The same things were measured in two ways. Each way mixes the same 6 hidden numbers, adds some noise and spreads widely along 3 directions of its own, which tell nothing about the thing.
In the rows, zero is written as 128.
Some things both ways: the first way, then the second way.
[169 135 118 160 151 189 142 116  99  64 126  89 133 151  84 147 116 149]
[105 182  62 152 212 211 166 221 152 141 135 123 162 117 173]

[168 155 112 140 139 159 122  79 128 113 121  88  99 154 131 135 119 117]
[ 62 101  70 132  91 131 158 205 198 151 166 128 112 107 195]

[113 102 102 110 144 135 148 135 146 168 119 129  98  98 175 105 101 109]
[134 135 152 156 155 131 157 160 128 132 118  81 140  84 138]

[147 167 124 163 124 147 133 109 159 102 136  98 110 180 144 161 141  90]
[ 71 136 109 166 125  99 114 133 188 136 148 129 171 136 168]

[152 129 152 138 152 160 148 145 149 108 103 106 110 161 125 169 144 157]
[ 93 105  85 118 130 137 128 162 163 139 120 127 158  66 177]

[143 111 115 127 163 152 148 131 144 147 141 120 157  98 143 125  61 110]
[107 149 148 195 139 150 147 161 120 130 162 105 168 115 146]

[109 151 115 133 132 151 176  36  89 152 118 122 104 119 146 112  95  98]
[113 198 145 138 139 132 155 107 132  93 136 123 142 173 105]

[202 118  81  61 134 119  97 174 132 134 124 124 167 155  34 140 154 165]
[111  95 129  57  24 126 152 139 139 113 145 119  92  93 122]

[169 135 132 136 161 151 140 112 132 118 127 105 151 145 117 159  91 132]
[ 91 139  99 162 137 167 130 187 155 145 160 121 158 123 172]

[160  94 111 110 173 154 128 128 153 132 107 111 114 124 133 138 126 147]
[126 127 118 140 146 157 138 197 145 154 126  94 165  75 167]

[109 128 133 111 126 124 161 175 171 171 124 143 123 127 157 139 123 116]
[128 135 154 159 141 115 126 126 114 113 113 101 163  96 148]

[137 136 102 132 152 128 145  95  77 127 140 119 157 119 117 126  55 113]
[ 92 159 133 204 114 179 131 180  87 114 186 131 147 171 174]

[153 181  86 131  88 111 107 129 108 106 141 101 117 189  86 141 152 104]
[ 96 154 117 110  96 134 115 137 165 137 145 131 147 166 137]

[139 157 119 111 133 109 137  79 126 159 115 123 115 161 139 145 124 107]
[ 94 124 128 123  72 117 114 147 149 132 144 123 130 141 162]

[119 110 117 101 140 106 132 167 124 136  96 133  98 159 121 147 164 161]
[147 118 125 105 131 155 108 171 105 130  95 100 153  80 170]

[113 133 107 121  97 153 162 207 104 134 116 118  90 105 119  92 100 147]
[150 186 127 119 184 200 151 151 108 118 118 111 190  90 104]

[ 92 159 114 114 105  76 142 129 156 185 134 144 106 160 181 142 133  73]
[118 135 175 168 110  89  82 110 122 129 119 102 158 153 157]

Other things, the second way, with their names:
(34): [ 93 143 127 159 112 132 126 155 150 137 154 118 145 149 162]
(3): [142 183 115 142 157 213 160 198  69  98 135 112 124 142 147]
(251): [105 154 100 161 156 150 149 210 191 172 149  97 160 129 164]
(319): [126 134 137  93  93 163  94 130  93 105 120 127 152 119 146]
(144): [140 154 205 137 109  76 112  88 139 136 115  75 148 152 103]
(456): [145 157 162 137 132 141 150 152 119 128 132  89 138 129 114]
(65): [ 75 150 118 158 100 147 120 138 145 124 178 134 142 169 150]
(112): [127 149 110  98 127 154 158 163 134 106 118 125 153  93 134]
(467): [ 92 124  84  82  91 158 124 159 155 123 135 140 135 114 163]
(98): [100 139 129 126 106 130 140 119 121  92 140 129 125 125 137]
(417): [144 138 168 161 107 178  71 160  57 126 138 111 198 127 164]
(133): [124 165 152 186 144 144 174 179 109 121 149  91 113 147 144]
(92): [115 154 150 128 106 115 139 130 131 116 131 100 109 159 130]
(369): [103 154 118 116  93 141 183 167 157 119 157 112  98 149 127]
(259): [100 135 118 187 169 177 112 176 127 150 151 111 188 102 177]
(194): [128 141 169 191 150 145 124 153 104 139 142  82 175 111 144]
(229): [100 134 112 139 134 147 121 169 151 142 136 117 161 104 169]
(449): [150 151 146  66 105 171 139 147 132 140 126  98 151 114 100]
(105): [104 119 111 119 139 127 117 148 172 151 114 107 152  91 163]
(342): [ 94 138 128 149 116 127 141 137 144 114 145 126 140 127 149]
(308): [143 142 144  75  78 172 127 157 111 130 143 104 138 128 115]
(41): [105 169 141 193 155 164 168 157 104 105 153 112 134 144 145]
(227): [144 110 148  91 107 112 149 139 117 109  94  93 119  73 137]
(150): [ 89 130 102 137  89 161 125 175 154 141 173 139 173 122 165]
(386): [131 135 131 131 109 154 155 176 110 107 139 116 156  89 150]
(166): [121 123 119 132 147 147 137 183 163 159 121  94 179  64 152]
(357): [127 104 139 165 112 158 118 185  71 119 136  99 133  88 190]
(84): [163 150 140 121 171 177 157 165  93 114 104  92 167  61 124]
(66): [123 119 138 114  74 145 134 158  98 106 138 115 119 118 154]
(255): [121 122 138 141 138  91 147 148 145 119 103 103 151  74 158]
(189): [ 80 111 136 144  91  69 148 103 173 111 137 123 122 106 146]
(176): [115 113 114  78  91 148 103 138 152 135 125 132 172  79 140]
(469): [122 163 130 126 166 112 142 141 175 142 111  94 156 125 130]
(170): [126 140 158 174 129 117  77 132  89 106 110 115 180 136 180]
(424): [148 111 158 105  96 179  90 156  91 145 128  96 183  80 142]
(435): [112 178  78 161 168 214 154 227 119 127 159 132 175 126 176]
(113): [134 133 135 137 140 125 127 163 124 124 102  94 140 108 164]

Some of these things the first way, each followed by its name:
[133 129  97 142 146 175 142  77  68 100  99  93  69 118 124  97 103 142]  (435)
[111 139 124 133 139 136 166  93  89 138 111 122 101 134 139 125 105 126]  (98)
[167 106 120  67 148 155 147 159 164 177 113 139 150 104  99 126 119 152]  (386)
[117 106  91  81 121 109 126 175 139 158 106 136  89 134 125 115 168 138]  (227)
[123 139 111 103 110 157 155 140 118 153  98 119  71 118 124  99 137 138]  (112)
[154 150 125 123 123 143 144 144 179 139 140 125 145 155 127 155 136 100]  (189)
[175  86  76  84 171 130 110 112 139 144 133 126 167 124  88 133 127 132]  (456)
[157 119 117  84 126 149 137 175 215 165 125 135 128 140 125 144 175 120]  (255)
[139 129 152 142 176 145 148  86 142 126 100 110 107 158 160 171 123 135]  (105)
[158 157 116 127 122 138 129 132  96  96 107 104 108 184  79 155 157 157]  (467)
[140 164  91 134 105 117 121 131 124 121 142 108 120 160 127 130 120  94]  (34)
[121 162 125 131 110 138 162 133 133 155 127 123 109 131 146 121 104 101]  (342)
[154 125  71  88 115 112 104 161  99 131 114 113 103 140  84 106 137 147]  (449)
[129 119 101 115 125 109 131 206 167 160 156 133 156 115 146 124  82 100]  (194)
[162 111 147 121 180 148 134 125 123 109  87 108 121 161 106 170 135 179]  (176)
[176 151  80  91 118 139 125  95 122 158 139 119 146 125  83 109 110 107]  (369)
[184 132 123 121 161 158 130 107 131 123 117 102 141 145 100 148 102 140]  (150)
[ 92 127 129 118 142  98 154 114 136 155 110 142 100 158 165 152 149 111]  (170)
